Every row belongs to one group in each of 4 separate groupings. Each group adds its own fixed numbers to the row, and there is some noise. The rows also spread widely along 14 directions, which tell nothing about the answers.
In the rows, zero is written as 128.
Some rows, each with its group in each grouping after it:
[167 113 147  69 130  37 172 152 163 106 100 110 141 159 107 108 158 133
 108 173 117  63 119 100 131 174 132 127  98 120 107 141  96  49 192  93
 142 106 129 138 181 134 159 102 193 101  66 129 103 137  69] : (0) j_708 (1) D
[126 152 142 107 143 145 140 143 175 113 157 128 127 127 117 126 167 151
 120 118 128 159 130 153 118  74 153 104 109 125 128 122 129 111 137 173
 162 122  80 121 186 133 150 109 136 140 124 112 104 109 152] : (2) j_731 (2) Q
[ 78 183  81 166 149 132  97 119 108 127 163 112 138 124 151 131 145 145
 131  85  89 156 190 124 131 152 120 119  66 104 154 138 156 146  90 125
  72 110 116 133 132 131 133 166 114 145 164 136 117  95 165] : (1) j_743 (0) V
[111 162 133 132 153 186 132 121 231 115 115 114 143 144 107 129 108 127
  95 126 100 165 118 131  97 136 153 129 118 116 120 136 124 134 121 197
 144 127 128 144 144 113 146 134 121 140 105 150  92 141 147] : (3) j_686 (2) D
[149 137 143 157 160 189  94 146 163 167  95 127 150 160 152 165  58  83
 107 113 104  84  85 167  68 184 107 159 130 114 133  76  86 194  86 147
  57 106 187 109 104 159 130 175 115 120 129 198  83 134 118] : (1) j_743 (1) V
[140 144 103 124 168 162 125 126 193 109 102 126 153 142 141 132  66 117
 101 104 117 101 112 143  97 177 133 161 139 123 135 113  82 101 136 139
 128 129 150 162 124 118 151 126 177 110 124 151 112 171 101] : (2) j_708 (0) C
[ 96 127  93  85 118  33 129 103 146 130 107 114 128 114 179 132 140 130
 127 171 145  74 153 131 137 126 116 121 144  81 124 113 122  96 168 109
 134 131 134 134 109 134 116 134 167 100  76 153 179 147  78] : (0) j_280 (0) Q
[117 135 111 149 161 162 103 135 131 140 136 149 124 100 159 141  61 153
 122  95 119 142  99 168  94 137 108 130 109 137 149 102 147 154  85 161
 122 134 120 144 139 137  98 115 157 132 143 101 127 155 125] : (3) j_731 (1) C
[ 89 162  89 100 161 181  72 119 137 112 144 117 154 103 132 169 147 150
 144 116 143 146 132 167 111  97 117 153 125 107 140 102 115 108 119 147
 164 118 123 147 153 103 124 144 143 135 141 146 129 165 154] : (0) j_280 (0) Q
[111 107 114 111 112 135 125 171 137 108  73 110 142 143 126 157 101 138
 155 140 137 105 110 154 115 144 110 176 151 131  82 104 113 105 107 102
 145 124 159 113 144 135  93 146 146 127  93 142 133 199  72] : (2) j_934 (1) D
[100 166  77 170 136 201 101 130 151 108 116 111 126 144 187 102  29  80
 134  65  97 132  87 178 125 188  49 162 164 121 130 127 111 158  98 126
  41 104 104 177 109 137 120 152 153 131 142 127 129 135 138] : (1) j_686 (1) D
[106 157 124 147 174 140 121 132 173 127 104 120 153 125 128 158  92 141
 106 106  94 113 162 125  88 171 149 124  88 106 135  99 127 148  86 151
 115 127 179 105 114 130 134 166 119 144 132 184 107 152 101] : (3) j_934 (2) V
[111 128 114 134 167  72 103 149  95 166 160 168 134  95 138 171 167 189
 126 177 113 133 106 143  93 102 166 114  58 138 174 127 136 109 144 143
 140 147 144 106 100 135  91  98 172 127 136 108 123 103 142] : (1) j_708 (2) Q
[ 90 168 125 126 139 129 133  97 188 119 130 105 132 139 146 137 125 126
 111 110 102 128 154 136 117 138 133 123 100 102 113 125 111 129 129 155
 103 114 119 108 126 128 136 157 126 138 111 146 113 111 126] : (0) j_686 (1) D
[144 112 145 131 166  88 143 175 151 150 113 145 108 102 166 118 106 117
 118 128 120 104 113 138  87 137 146 122 100 111 150 104 181 172 102 140
 107 140 116 119 152 156 104 126 115 123 107 120 123 158  91] : (1) j_708 (0) D
[ 90 143  74 166 122 165  99 179  87 122 133 116 155 147 123 136 124 130
 153 118 102 176 135 138 133 151 120 159 111 135 122 161 173 144  86 111
  99 112 137 142 138 132 114 159 127 137 138 112 112 130 164] : (2) j_686 (0) D
[136 116 140 118 128  90 170 223 128 119 146 133 132 131 156 137 156 108
 124 139 132 114 100 158 124  67 178 107 158 129 133 123 147 120 166 130
 141 127 110  98 116 156 153 108 148 113 121 116 139  82 124] : (2) j_743 (0) Q
[105 142 132 154 138 145 121 155 138 137 122 129 125 147 136 146 115 120
 136 150  96 151  76 155  96 128 102 123 102 142 119 125 138 161 106 152
 105 116 145 110 120 142  94 137 137 152 114 140 105 117 142] : (3) j_731 (2) D
[137 164 142 128 194 131 129 125 218 137 115 114 108 109 148 112 115  95
  99 113  92  95 121 127  68 162 134 127  85 104 145 116 128 160 121 166
  99 127 112 141 157 127 121 143 113 137 114 159  93 152  94] : (2) j_686 (0) V
[ 81 141  80 143 133 122 131 194 140  96  99 118 139 119 141 113 108 116
 139 135  98 133 132 133 131 151 136 128 158  99 135 149 191 134 109 120
 133 133 131 157 108 118 136 137 141 130 108 142 169 151 113] : (1) j_280 (2) V
[156 123 131 120 162 109 163 177 177 105 116 130 153 153 118 124 110 120
 101 135 115  94 130 126 110 161 190 148 127 130 125 137 107  86 162 131
 130 128 148 116 124 126 166 123 163 110 106 132  97 134  95] : (0) j_280 (0) D
[107 178 119  91 156 168 110 113 182  77 118  96  92 124 154 113 138 114
 171 103 119 108  68 194 103 107  43 164 132 140 105  95  52  85 144 120
 120 105  60 148 186 108  85 127 154 168 123 134 108 180 101] : (2) j_280 (2) D
[108 133 121 121 125 156 150 177 177  87 123 115 131 151 127 127 135 127
 134 118 123 139 114 168 128  96 166 156 162 132 106 143 111  87 156 137
 142 126  90 118 126 118 144 120 143 131 112 106 126 122 134] : (1) j_280 (1) D
[ 96 161  93 118 150 117 153 171 168  69 109 101 140 129 147 101 124 103
 134  94 110  88 161 137 129 156 146 148 156 107 124 134 113  88 145 100
 115 117 108 136 114 112 158 145 143 136 116 145 143 148  90] : (2) j_280 (2) D
[ 84 163  72 132 153 111 133 166 130  75 102  99 132 119 176  98 114  96
 155  89 117  64 156 150 125 169 104 169 165 101 119 122  93  82 136  68
  87 113 109 145 102 118 137 154 147 130 134 151 158 160  74] : (0) j_743 (2) V
[150 122 125 134  91 148 134 155 111 127 142 115 119 155 157  89 111 136
 142  60 154 158 164 166 165  96  94 121 147 111 112 103 170 151  77 125
  91 105  48 142 246 181 149 143  94 109 134  84 107 127 153] : (3) j_743 (0) V
[153 132 153  98 142 136 147 122 184 114 132 134 146 125 114 148 103 189
  92  99 140 147 145 136 129 109 158 103 101 124 123  90 131 109 112 180
 179 131 113 120 209 141 161 111 153 116 117 111 106 151 114] : (3) j_708 (1) Q
[149 105 115 135 109 110 107 117 122 165 117 127 114 164 144  94 128 131
 136 134 141 107 137 149 119 161  99 171 108 122 113 137 107 119 123 105
  63 106  92 142 175 162 100 135 127 102  96  90  89 137 127] : (1) j_731 (1) D
[136  98 131  95 132 118 131 154 193 131  97 138 103 120 153 124 111 122
 129 172 150 117  67 168  99  92 135 149 169 118 119 115 135 120 153 161
 164 152 104 145 146 131  94  97 147 110  76 116 146 182  98] : (1) j_280 (0) D
[113 134 110 145 137 178 115 134 172 125 127 132 156 164 118 150 100 139
 112 123 122 138 125 163 111 133 170 168 137 131 114 133  88 108 137 157
 119 126 145 113  98 123 142 141 144 116 120 122  97 119 153] : (0) j_280 (1) D
[ 98 158 127 189 142 100 145  88 179 151 109 127 102 170 179 121  98 122
 118 122  79 107 138 149  94 173 123 144  69 129 111 122  76 154 114 130
  18 127 140  68  70 153  83 170 117 143 115 145  88  93 108] : (1) j_708 (2) D
[114 112 115 157 141 175  92 122 159 178 131 143 120 152 161 152 147 123
 132 140 164 120 120 196  72  69 175 200 144 136 111 118  60 129 141 157
  97 135 114  91  84 144  81 146 101 109 125 114  93 121 160] : (3) j_731 (0) Q
[ 77 169 101 162 114 171 117  56 204 126 128 104 122 177 166 128 102 124
 116  90 108 143 155 169 124 136 113 155 124 111 100 130  55 120 136 155
  56 114 106 112  83 132 120 163 124 134 126 138 104  90 161] : (1) j_934 (1) D
[139 134 137 113 133  73 150 140 139 130 119 118 135 134 146 138  90 142
 109 129  94 106 112 124 124 171  94  81  88 119 136 107 145 132 123 126
 116 114 147 129 157 156 136 118 183 126 106 142 124 120  90] : (2) j_934 (1) C

New rows. What belongs after each?
[129 122 138  86 193 123 140 184 194 110  82 121 140  84 137 140 121 116
 126 126 134  70 129 143  62 139 173 154 142  93 145  89 122 106 129 133
 176 141 137 135 136 107 135 125 129 133 109 170 138 213  56] : (1) j_934 (2) C
[139  93 100  81 108  90 105 130 131 152 127 139 136 112 136 113 145 162
 119 152 180 110 148 140 135 104 139 141 153  99 134 127 143  89 149 133
 167 133  91 172 182 148 131  96 158  76  84  87 149 162 122] : (2) j_731 (1) Q
[132 116  91 156 121 136 109 134 127 154 128 148 163 181 155 130  78 108
 104 137 130 101 106 159 120 158 137 158 169 126 138 135  70 111 163 131
  71 121 165 136  53 155 149 125 177  86 122 136 114  87 157] : (3) j_731 (2) D
[121 114 110 104  88  90  80  50 120 188 125 137 165 163 127 186 140 199
 115 178 157 130 166 138 135 116 115 122  95 102 118  87  85 113 122 144
 130 127 185 104 140 166 113 148 152  95  98 159 110 125 145] : (2) j_934 (2) Q
[132 155 130  64 158 117  92  56 167 138 117 109 163 102 149 162  87 159
  94  68 151  75 211 122 120 164 105 110  99  61 148  36 114 143  83 150
 129 110 151 130 197 141 163 175 118 114 114 191 126 194  86] : (3) j_280 (1) D
[116 116 105 142  91  73 138 117 166 159 104 114 111 160 142  93 138 129
 114 175 117 122 148 120 134 153 130 128 113 105 108 166 157 136 141 126
  91 120 109 143 133 150 108 137 130  98  57 107 121 113 121] : (2) j_280 (1) Q
[ 86 160  64 133 152 147  96 127 162 108 131 104 104 133 155  84 169  85
 155 137 118 107  97 159  99 137  93 198 137 131 123 180  73  71 185 103
  92 108  68 189 106  98  88 118 159 132 116 108 119 141 141] : (2) j_731 (0) D
[ 86 122 109 132 131 177 122 125 248 138  76 123 127 141 165 131 100  84
 111 136 149  98 129 179  81  94 180 174 218  79 109 109  90 135 146 176
 132 154 130 130  55 129 128 147  93 103  88 173 150 158 120] : (2) j_934 (2) V
[ 87 146 110 132 104 155 125 116 161 109 122  98 116 143 131 128 141 161
 146 115 129 172 139 160 137  98 102 140 115 132  88 135 125 104 115 140
 136 112  78 131 174 126  99 135 130 142 110  99 117 139 140] : (3) j_934 (1) Q
[109 147 118 131 162 124 108 126 168 141 140 111 101 121 110 100 199 143
 134 149 104 137 131 135  90 130 132 151  53 125 131 174 127  94 151 134
 118 111  62 158 176 112  95 114 122 140 112  90  77 124 149] : (0) j_934 (1) V
[ 79 168  80 141 163 159  98 121 127  92 111 111 112 113 186 131  86 110
 175  82 122  96 112 180 103 155  54 190 132 130 106  96  77 115 101  97
  80 115 117 128 118 117  69 162 148 156 145 138 138 189  82] : (0) j_731 (0) D
[ 56 172 101 145 142 122 114 111 150 124 157 116 117 115 136 144 176 164
 135 131  96 163 152 144 118  94 150 124  73 119 123 156 135 112 135 155
 121 130  92 106 118 115 103 136 126 151 130 108 123  89 158] : (0) j_686 (1) V
[ 81 162 104 150 166 164 144 182 164  88 111 101 107 109 167 116 118  97
 160  82 104 124 126 169  91 118 136 168 136 129 111 130 134 134 105 119
 109 126  83 119 128 113  99 153 109 159 138 120 130 162  96] : (2) j_686 (0) C
[117 132 103 167 101 160 105 149 120 149 116 107 132 192 120 122 139 109
 149 164  94 173  92 145 121 159  90 169 101 145  98 172 131 147 112 117
  67  98 128 139 147 143  94 155 127 133 106 120  74 108 172] : (1) j_686 (0) D
[100 128 103 139 147 131 132 151 161 109 107 119 125 123 105 127 163 173
 143 145 136 145 167 125 101 123 179 184  92 143  92 156 127  82 115 131
 162 139 113 116 157 104  83 136 123 137 104  98 106 187  97] : (3) j_731 (0) Q
[119 150 118 151 155 161 131 139 166 124  95 121 132 123 186 142  15 103
 116  74 102  98 107 166  98 180  96 137 143 117 127  79 121 179  78 141
  77 125 151 119 113 150 118 160 143 132 131 156 133 161  76] : (2) j_686 (1) C
[165 114 160  77 172  53 158 219 139 124  94 127 125  88 140 123 130 109
 126 154 114  57  88 123  92 144 130  99 118 108 147  92 173 137 127 116
 153 131 134 128 188 152 132 110 150 125  92 157 136 177  40] : (2) j_686 (2) V
[136 140 139 135 171 141 113 115 179 157 102 133 123 127 169 146  81 118
 117 119 119  84 107 167  63 156 119 153 114 114 139  72  74 153 106 147
  89 130 149 112 115 143 105 149 124 130 124 168 102 162  90] : (1) j_743 (2) C
[ 92 156 115 172 117 150 134 122 180 134 115 112 142 189 134 141 108 109
 115 140  82 148 122 144 112 155 127 131 112 125 104 141 100 146 128 147
  73 114 164 101  72 140 126 161 131 141 111 165  94  82 153] : (2) j_934 (2) D
[129 126 108 125 132 157 136  93 211 119 130 136 131 133 164 101  63 144
  93  65 158 123 172 166 130 124 161 148 168  94 126 109 100 102 137 172
 119 142  81 149 139 143 159 119 134  92 119  93 128 145 129] : (0) j_934 (1) D
[102 143  99 147 146 205 102 184 140 114 102 120 162 138 131 149  82 110
 137 109 115 141 102 165 107 137 126 159 171 120 125 115 134 146  88 142
 125 123 151 143 122 128 139 153 127 130 136 158 123 157 140] : (3) j_686 (2) V
[ 48 180 112 147 114 107 113  63 170 152 151 131 116 118 177 174 115 158
 111 147  91 181 128 152 129  82 105  48  94  97 142  99 167 194 106 202
 120 140 146  95  80 146 100 150 134 152 111 163 163  73 164] : (2) j_280 (2) Q
[110 121  77 101 122 145  87  95 142 125  98 124 156 144 156 167  93 152
 134 138 162  79 111 177 112 140 113 203 181 123 111  97  15  49 164 108
 138 132 157 145  84 118 114 125 193  95 119 147 147 177 100] : (1) j_743 (1) C
[ 83 161  89 149 167 144 143 174 139  87 151 124 133 126 156 132 138 131
 136  91 107 133 125 164 112 103 171 153 129 147 139 149  99  75 163 117
 125 127  94 124  80 104 135 114 167 141 164 102 129 102 144] : (3) j_708 (0) C
[121 148 125 125 130 126 121 136 125 136 159 129 144 138 158 155 120 131
 117 100 123 137 134 153 130 105 125 102 116 114 141  94 134 152 117 148
 105 115 132 107 137 161 148 144 133 124 141 142 119  92 155] : (2) j_743 (0) D
[117 119 122 131 102  71 138 138 136 149 114 127 112 139 167 131 104 130
 126 154 113 131 107 141 136 122  92  85 122 108 123 115 177 161 118 139
 111 132 133 126 141 170 105 124 151 115  94 135 149 115 112] : (2) j_934 (0) V
[ 97 156 117 110 132 113 169 142 176  65 104 101 140 131 153 140  96 142
 129  90 115 123 166 132 141 134 143 129 140 111  95 105 120 102 115 133
 138 133 131  92 141 125 144 153 144 142 118 151 152 161  69] : (1) j_686 (0) D
[108 146 105 164 147 168 121 170 150 115 117 119 125 156 160 135 116  96
 141 117 109 113  91 178  97 127 132 180 150 140 115 131  77 119 139 119
  80 122 126 113  82 129 114 145 136 133 144 142 109 116 130] : (1) j_743 (0) V
[117 141  98 104 131 159 118 150 141  93 100 108 135 130 159 117  82 119
 152  96 138 110 107 177 129 134  73 151 180 118 120  93 110 107 113 110
 132 112 101 168 169 127 131 131 157 127 120 134 142 186 103] : (3) j_280 (2) C
[126 144 110 120 121 142 127 130 140 110 134 109 169 161  99 132 129 150
 113 116 122 144 167 120 147 162 129 129 106 114 112 141 125  99 120 131
 128  97 134 138 175 132 174 143 157 117 114 130 100 117 141] : (0) j_731 (1) Q
[ 98 142 108  57 112 105  94 114  97  99 136 121 128  93 160 172 129 182
 164 126 154 123  90 173 149  81  42 118 138 118 123  63 106  81 129 118
 178 122 111 140 188 134  98 107 193 136 126 131 175 176 100] : (1) j_743 (1) D
[124 127 113 152 105 139 131 166 130 133 115 124 146 178 158 142  85 101
 123 137 111 121  88 169 136 143 113 133 164 128 117 126 114 144 135 124
  79 108 150 116  86 156 140 142 165 110 111 142 127  84 139] : (1) j_280 (1) Q
[112 137 109 109 142 160 122 199 150  90  86  93 154 134 116 138 123  95
 144 136 119 120 102 128 107 157 108 164 153 117 108 125 147 122 109 112
 156 104 153 159 154 111 131 148 134 137 102 169 129 195  98] : (3) j_743 (0) D
[ 86 134 117 127  94 135 159 130 184  98  91 115 144 155 130 171  86 167
 119 138 121 147 129 146 133 116 152 132 153 130  79 110 112 105 118 153
 171 144 165  92 106 129 127 137 158 128  96 144 152 147  91] : (2) j_743 (1) C
[113 128  95 153 122 142 110 160  93 130 125 119 160 161 123 139 142 154
 153 113 129 136 177 149 128 146 142 170 109 128 115 130 107 105  99  93
  89 108 136 105 138 142 128 164 124 127 140 126  94 127 142] : (1) j_934 (2) Q
[157 111 122 146  99 129 130 101 155 152 104 133 150 208 124 126 108 155
 114 149 141 118 149 148 127 158 141 172 124 136  88 126  44  94 136 127
  81 120 150  98 135 161 134 145 151  96 101 129  74 119 124] : (1) j_731 (2) Q
[134 139 111 133 133  97 119  95 159 152 125 136 130 148 168 116  84 124
 105 119 117  91 139 146 121 163 114 121 120 104 144 104 103 138 134 137
  69 126 135 132 112 159 133 139 150 107 108 142 117 118 119] : (2) j_280 (2) D
[125 160 133 104 179 215 104 131 190  99 131 136 140  93 162 174  50 131
 121  75 139 144  80 196  98  93 105 120 159 115 144  46 124 160  89 199
 171 133 129 131 165 125 137 133 149 141 148 159 137 183 118] : (0) j_280 (0) Q
[108 156 131 153 143 167 128 154 156 111 114 122 104 136 129 134  98 147
 152 139  79 180  59 168 100 132  79 123  90 157 116 123 148 150  86 151
 123 122 112 128 169 123  80 125 150 174 121 118 102 149 126] : (1) j_280 (2) C
[133 102 105 146 130 150  95 163 125 171  91 117 128 167 125 107 137  90
 146 175 123 101  88 151  81 179 102 201 126 128 111 164 113 128 128  96
  82  98 126 166 139 136  93 139 130 107  86 116  81 149 134] : (0) j_731 (1) C
[128 126 112 132 126 139 124  93 173 139 109 124 136 158 131 129 104 156
 115 113 138 108 166 145 109 154 147 172 114 125 102 121  73  96 123 134
 108 127 125 118 143 137 121 141 141 110 106 117  98 151 106] : (2) j_731 (1) C
[120 119 134 119 142 146  96 102 197 181 130 142 125 145 127 146 154 126
  99 187 130 135  77 157  77  99 154 149 111 114 135 138 102 128 168 185
 134 130 123 142 110 132 109 110 133 105  86 123  94 109 177] : (0) j_708 (1) D
[116 122  85 136 133 128 115 127 151 139  96 129 145 130 157  98  66 115
 118 117 133 110 157 135 116 185 114 146 155  85 136 124 150 139  97 129
 106 127 135 176 133 142 140 142 137 100 101 135 143 173 107] : (0) j_731 (2) C
[ 99 136 123 139 123 135 147 165 150 101 101 120 119 140 175 159  87 119
 151 137 125 122  72 181 116 104 103 145 165 142  87  93 104 130 122 130
 126 131 145  87 103 142  91 140 157 138 113 143 146 144  83] : (0) j_743 (0) Q
[110 162 120 120 206 125 114 192 107 111 148 130 143  72 147 175 114 133
 137 103  86 118  91 146  82 138 116 102  75 133 175  97 160 141 107 129
 143 122 152 127 128 118 114 122 172 166 167 153 133 145 105] : (2) j_934 (0) C
[ 97 119 113 131  88 112 147 122 151 131 129 126 129 147 169 122 103 137
 119 101 153 153 182 147 154  86 143 108 162  93 106 111 171 154 105 158
 120 134 106 109 141 166 141 145 107 107 104 116 156 119 138] : (3) j_731 (0) D
[136 120 133 132 117 136 140 162 155 123 113 118 112 157 131 117 136 138
 141 140 127 133 103 168 118 112 130 158 126 143  98 134 112 110 132 126
 113 117  86 114 166 139 104 126 136 126  99  96  98 132 119] : (1) j_280 (1) Q
[ 76 161 120 108 130 112 132 120 158 109 125 115 144 126 177 185 108 132
 119 114 113 102 127 164 130  94 134 105 153  99 121  85  90 121 145 147
 126 132 151  78  74 137 142 149 159 133 129 181 170  99 108] : (1) j_686 (1) V
[152 144 129  80 153 162 133 125 179  88 123 116 177 147 136 159  84 133
 100  78 149  92 139 153 126 129 147 151 167 115 119  76  47  73 150 145
 149 120 147 120 154 128 187 136 170 108 137 164 110 158 104] : (3) j_686 (0) D
[107 138  83 126 109  94 113  99 134 124  90 113 143 142 166 132  63 142
 125 126 118 113 152 126 151 185  78 130 136  95 114 110 133 132  98 117
  97 130 160 148 141 148 120 156 162 108 104 159 156 168  85] : (1) j_686 (0) V
[ 99 145 102 123 101 128 147 124 155  87 123 105 148 159 117 136 134 170
 129 124 132 165 165 129 159 114 136 131 125 130  84 140 119  81 127 139
 159 122 122 118 160 124 138 133 161 128 109 120 128 135 123] : (3) j_731 (0) Q
[124 177 131 141 153 143 182 154 161  62 144 103 155 153 133 131  85 149
 108  35  91 143 194 131 150 150 160  98  99 130 120 107 128 115  98 135
 111 110 118  88 164 131 195 154 144 151 160 134 101 108 109] : (3) j_280 (0) C
[ 89 139 100  95 189 174  71 121 217 156 106 107 142 101 136 130 188  75
 117 140 156  84 176 144  50 117 194 200 149  54 150 124 118 134 142 155
 140 125 115 163 106  91 133 171  55 112  93 177 116 190 146] : (0) j_280 (0) D
[133 125  84 140 120 104 116  84 135 131 125 145 144 157 159 134  71 177
 113 120 145 103 150 150 142 154 127 161 134 130 114 110  57  70 145 123
 100 145 147 127 117 150 127 124 187  85 129 111 123 140 104] : (0) j_743 (0) V
[130 107 125 118 139  99 122 140 139 149 105 133 127 131 165 135 104 122
 129 129 144  69 132 163 101 137 141 162 138 108 120  96 104 126 131 116
  95 127 132 102 118 151 111 146 128 105  98 129 122 151  89] : (0) j_280 (1) D
[109 141 133 111 101 145 155 117 194  96 114  96 118 166 141 117 142 129
 137 105 145 144 161 157 137  89 130 150 148 109  71 111 102 105 127 142
 130 117  82 103 184 139 138 153 100 130 101 124 110 143 120] : (0) j_743 (0) D
[137 127 130 117 134 132 127 104 176 128 110 141 137 127 142 154  58 175
 103 114 139 115 126 152 119 138 126 129 128 118 114  77 105 117 104 167
 146 146 147 118 159 149 130 126 158 107 114 133 128 169  85] : (0) j_743 (1) V
[ 80 121 127 151 139 210  79 182 127 176 147 135 116 105 139 156 166 120
 150 132 137 191  97 189  72  42 151 143 129 119 144 131 201 200  81 182
 146 123  83 132 142 136  87 134  66 144 129  98 118 120 208] : (3) j_731 (1) C
[102 138  93 146 127 117 145 131 167 111 126 123 130 153 151 113 126 139
 113 116 121 127 155 141 137 120 163 144 138 120 116 150 110  89 156 133
 114 135 102 132 107 131 141 124 149 106 120 109 130 111 136] : (3) j_708 (0) V
[ 54 173  50 162 116 151 104  80 135 106 134 110 137 145 142 120 122 178
 146 107 106 179 180 147 144 146 116 162 107 123 115 162  99  82 114 123
  98 129 101 148 113 109 108 148 150 140 140 101 129 129 156] : (1) j_686 (2) C
[ 76 165  55 151 107 105 120  86 145 100 113  92 138 162 129  98 127 159
 130 120  99 143 202 103 164 183 107 144  96 110 102 174 131  89 119 103
  95 116 118 161 141 113 125 158 148 123 106 123 127 141 125] : (3) j_280 (0) V
[123 131 138 108 156  60 153 184 133 128 100 109 136 121 141 130 169 111
 139 161 112  71 142 123  97 146 150 133  99 107 119 123 128 116 138  96
 114 114 140  93 137 138 124 151 127 132  94 158 114 138  67] : (0) j_686 (2) Q
[127 150 119 150 138 162 110 159 115 132 114  98 126 172 151 129 125  90
 155 113  98 100  85 173  95 170  67 176 112 143 113 123  68 128 121  82
  48  80 117 128 135 140 107 157 140 143 136 142  80 116 128] : (1) j_743 (1) C
[122 129 123 139 170 177  83 169 120 160 159 139 162 126 110 171 156 141
 119 115 121 144 135 155  83 116 181 152  90 120 164 127 132 138 118 152
 118 115 138 117 120 130 140 140 114 129 156 128  84 103 188] : (1) j_934 (1) D
[150 155 132  93 111 118 149 119 154  94 118  85 167 188 128 129 125 123
 113  87 122  89 179 133 161 168 109 125 127 102 104 101  68  90 139  99
  89  79 127 111 180 146 200 166 157 114 114 167  96 106 108] : (1) j_280 (1) Q
[178  87 132 134 156 112 152 169 186 148  73 132 123 158 159 102  84  88
 114 148 145  47  99 156  69 175 164 204 163 128 109 117  63 100 158 108
  95 134 140 130 112 144 118 126 142  87  89 128  94 176  57] : (0) j_743 (0) C
[ 60 137  66 134 114  79 114  96 149 139 120 113 130 133 198 128 137 117
 127 124 138  92 193 148 134 115 148 144 164  69 130 130 105 108 161 113
  86 138 121 125  47 136 125 154 129 102 116 153 178 108 127] : (1) j_934 (0) V
[159 123  99 122 117 126  93  76 117 157 131 131 130 168 169 126  85 147
 130 124 140 112  97 176 130 152  62 164 125 139 125 107  44  91 145 112
  71 116 113 153 161 157 107 119 190  98 130 107  94 131 132] : (1) j_686 (0) C
[124 109 111 128  51 106 176 129 172 109 109 112 151 207 134  98  96 132
 100 124 136 144 171 128 185 140 149 120 183 100  82 155 130 100 149 135
 109 119 117 126 133 163 188 130 153  85  78 112 140  86 136] : (1) j_731 (1) D
[160 124 130  68 151 105 101  84 178 158 153 156 141 113 140 134 126 153
  86 142 160  98 118 148 106 103 141 110 131  98 166  90  88  94 174 183
 161 139 118 160 158 146 156  86 176  90 110 132 122 136 138] : (2) j_731 (2) D
